The first 4 rows are patterns. Each new row is the sum of 2 different patterns, raised or lowered, with some noise. Before adding, each is slid sideways (what falls off one end comes back at the other) and multiplied by a number that may be negative. Names go in the order of the patterns.
In the rows, 128 means zero.
Some rows, each with the names of its patterns after it:
[141 116 108 123 140 154 113 124 135 121 109 134 165 115 100  90 129 118
 138  99 159 153 156 133 165 112 142 155 148 136 165 137  99 124 121 100
 155 151 103 112 127 139 152 149 121] | J_444
[144 136 139 126 120 127 103 107 163 149 103 125 115 102 138 134 146 123
  99 159 131 118 121 158 113 131 141 152  87 132 149 127 115  96 139 102
  97 131 104 151 128 100 132 123 127] | J_360
[159 125 110 130 167 128 135 143 107 147 132  81 124 144 120 127 126  76
  80 120 131 103 125 153 110 154 146 120 131 138  86 135 122 115 164 154
 149 166 117 135 109  94 118 102 105] | J_72
[125 127 108 159 127 104 104 140 141 149 161 114 143 102 116 133 149  86
 120 121 124 135 125 123 132 116 133 117 117 128 160 106 106 115 126 102
 135 106 139 141 199 112 125 143 121] | J_51

New rows, each followed by the names of its patterns:
[114  90 137 111 121 157 117 123 153 146 119 128 137 142 173 148 148 143
 174 136 117 140 132 100 121 117 122 141 136 128 127  94 107  90  91 157
 127 147 176 125 134 166 118 135 134] | J_444 J_72
[120 122 166 142 134 120 138 134 162 139 159 119 138 110 122  53 158 144
 123 130 117 145 154  96 144 161 147  92 128 135 127 147 127 154 160 114
  95 151 140 115 144 112 123 129 119] | J_444 J_51
[132 139  84 110 141 108  45  93  93  72 139 100  78 126 107  94 127 123
  94 157 137  89 100 127 124  69 111  84  81  95 102 121 136  75  81 105
  66  83  60  87 133 113 125 156  98] | J_444 J_72
[152 146 105 134 118 116 120 127 144 144 113 109 139 106 117 105 121 149
 140 146 168 124 152 155 117 137 162 133  94 125 125 104 159 132 114 144
 132 120 143 144 127 165 144 127 119] | J_444 J_72
[ 96 103 155 125 118 121 129 135 126 147 150 124 164  97  91 156 137 152
 123 113 109 132 104 113 104 144 112 100  88 122 107 131 117 105 139 108
 132 172  70 101 153 139  96 130 102] | J_444 J_360
[106  71 111 105  84  90 103  89 104  95 103 113 122 117  93  86  87 102
 106 131  86  99  99 132 113 107  76  77 104 110  85 116 118  96 123 115
  76 114 129  90 111 118  94 146 109] | J_72 J_51
[109 106  99 106  84 120 109 126  99  86  85  96 115 135  81 144 110 130
 123 134 100 124 118 120 108 137 120  78 122 117  62 118 135  85 101 119
 110 125 110 100 132  74  91 110 122] | J_444 J_360
[ 71 102 103  60  94  93 112  67 103  61  80  88 108  97 107 129 137  94
 141  64 107 130 106 101 122  89  71  81  90  79 118 130  95  64  79 122
 116 119 106  95  72  65 100 129  89] | J_444 J_360
[163 148 209 172 140 179 130 128 155 143 118 110 128 183 167 153 140 195
 137 136 159 141 183 135 108 147 156 130 152 178  93  87 110 153 117 156
 146 160 186 189 145 185 141 125 166] | J_444 J_72
[148 157 190 146 172 187 143 176 116 144 176 187 140 139 130 144 122 167
 140 166 187 246 116 133 190 153 163 180 130 182 138 128 157 145 165 185
 190 114 183 130 135 142 204 106 129] | J_360 J_51
[173 180 146 233 199 199 186 236 169 200 212 190 202 220 161 156 182 175
 164 208 174 137 168 182 171 204 214 161 204 184 164 176 198 174 173 179
 180 193 184 197 235 165 165 143 165] | J_444 J_72
[152 169 113  95 116  85 132 151 168 139 143 166 187 156 159 128 154 151
  99 130 168 132 153 146  91  68 161 164 135 136 187 120 188 149 124  81
 168 105 139 149 132 172 188 137 183] | J_72 J_51
[165 183 115 147 128 138  88 176 141 142 136 134 146 171 131 138 163 167
 127 116 123 141 141 110 134 153 132 128 161 173 169 166 140 171 132 146
 168 151 162 180 148  87 162 152 131] | J_444 J_51
[141 132 119 178 139 146 169  99 132 162  89 140 124 112 154 144 150 167
 121 152 123  72 103 126 111 167 144 109 133 149 138 161 118 112 158 133
  60 135 140 109 104 164  81  72 118] | J_360 J_72
[124 117 100 134 100  79 100  98  58 133 131  81  81 114  99 134 106  84
  61 101  83  87 109 123  86 107  84  93  90 120 117  79  60  45 110  81
 126  77 116 108 147 110 135  85 108] | J_444 J_51
[ 97 127 115 117 146 124 103 185 120 132 133 116  99 107 107 144  98 150
 169 134 140 131 107 115 128 130  80 136 124 101 144 112 125 174 135 117
 137 124 130 157 159 151 136 135 120] | J_360 J_72
[217 152 182 191 156 141 173 186 209 184 164 219 140 145 159 117 184 147
 128 205 161 160 191 219 183 180 180 152 169 160 163 184 170 159 160 151
 129 126 180 172 122 201 199 144 189] | J_360 J_72
[157 123 136 124 141 112  93  88 150 142 164 186 130 166 133 104 139 161
 103 106 127 127 129 147 117 136 156 142 114 134 131 166 152 155 126 123
 130 141 101 156 121 179 127 129 140] | J_72 J_51
[138 126 155 116 113 133  97 110 138 130 122 136 177 146 107 116 142 143
 147 129 120 137 109 138 158  69  95 136 140  85 145 140 107 127 183 125
 115 142 118 163 120 144 180 143 163] | J_360 J_72
[150 150  84 153 146 157 169 219  86 102 162 149 127 153 153 170 176 141
 117 167 173 132 189 130 153 163 160 175 213  96 151 128 120 150 123 120
 189 135 148 142 177 154 189 140 114] | J_72 J_51
[109 103 108  97 100  91 101  93 127  99  93  51  99 105 108  78 105 123
 103  85 130  72 127 122  94 108 120 110  89  99 103  85 119 119  66  79
 124 121 107 118  92  91  99  93 106] | J_444 J_360
[138 118 132  94 125 147 103 131 128 125 104 137 129 113 102 162 143 101
 116 138 153 105 150 137 130 149 153 124 150 132 129 131 115 110 142 135
 118 119 152 154 111 133 138 138 130] | J_360 J_51
[119 148 152 149 136 134 127 154 116 133 131 129  95 150 143 125 121 144
 108 141 140 126 100 158 127 114 149 144 131 139 103 126 149 143 133 139
 127 110 129 131 149 138 130 134 152] | J_444 J_51
[119 117 171 140 145 141 134 154 157 120 140 147 127 149 156 161 180 124
 140 129 115 120 121 140 153 121  99 144 164 149 124 169 137 169 146 123
 128 160 154 148 146 131 112 117 143] | J_444 J_72
[153 134 187 188 143 159 187 148 170 178 174 170 181 170 139 148 163 169
 165 162 135 147 148 167 170 182 162 216 139 150 167 167 176 150 141 185
 158 133 151 195 160 159 160 152 167] | J_444 J_51
[166 154 125 120 110 121 132 150 105 152 190 167 131 181 134 178 162 177
 173 174 166 102 137 158 111 162 165 110 124 130 152 174 160 151 163 106
 108 151 152 177 143 129 145 121 127] | J_444 J_360
[133 112  89 108 118  82 110 147 107  55  93 123  72 105  51 126  98 148
  93  81 136  93  81 110  78 130 113  89  92 113 112 127 116  68 145  92
  74  98 118  42 105 110 120 104  80] | J_360 J_51
[ 57  79 106  73  86 109 119 111 116  79  80  72 108 150 125 109 117  72
 114  67  75 111  81  63 109 111  86  92 143 117  97  80  92 139 141  52
 104 106 121  68  74  21  44  59 119] | J_444 J_72
[107 147 135 121 136 133 110 116 149 141 163 126 127 130 156 108 100  82
 145  97 138 112 118 105 126 105 134 133 137 149 155  97  90 158 131 117
 124  98 122 133 103 142 146 136 125] | J_444 J_360
[144 140 123 176 139 145 134 142 114 137 128 176 112 127 149 132 129 118
 156 106 113 128  98 153 142 122 133 131 140 149 129 154 154 122 113  89
 112 161 162  95 146 136 128 146 162] | J_444 J_360
[130 131  86 129 106 118 172 126 177 160  99 112 189 138 100 135 116 115
 154 111 138 169 146 121 137  99 152 199 187 138 153 143 154  95 136  41
 131 136 112 124 165 131 155 113 101] | J_72 J_51
[117 119 119 128 120  71  68 120 122  95 117 138 101 111 130 127 136 122
  93 117 125  93 125 115 127 119 117 116  90  83 100  79  97 150 113 106
 131 124 103 137 132 100 118 107  68] | J_444 J_72
[116 151 137  88 134 120 101 133 140 134  96 106 162 150 114 130 142 126
 103 118 120  88 110 149 114  99  82 124  87  98 150 108 143 139  85 115
 134 130 132 124 120 109 121 113 114] | J_444 J_360
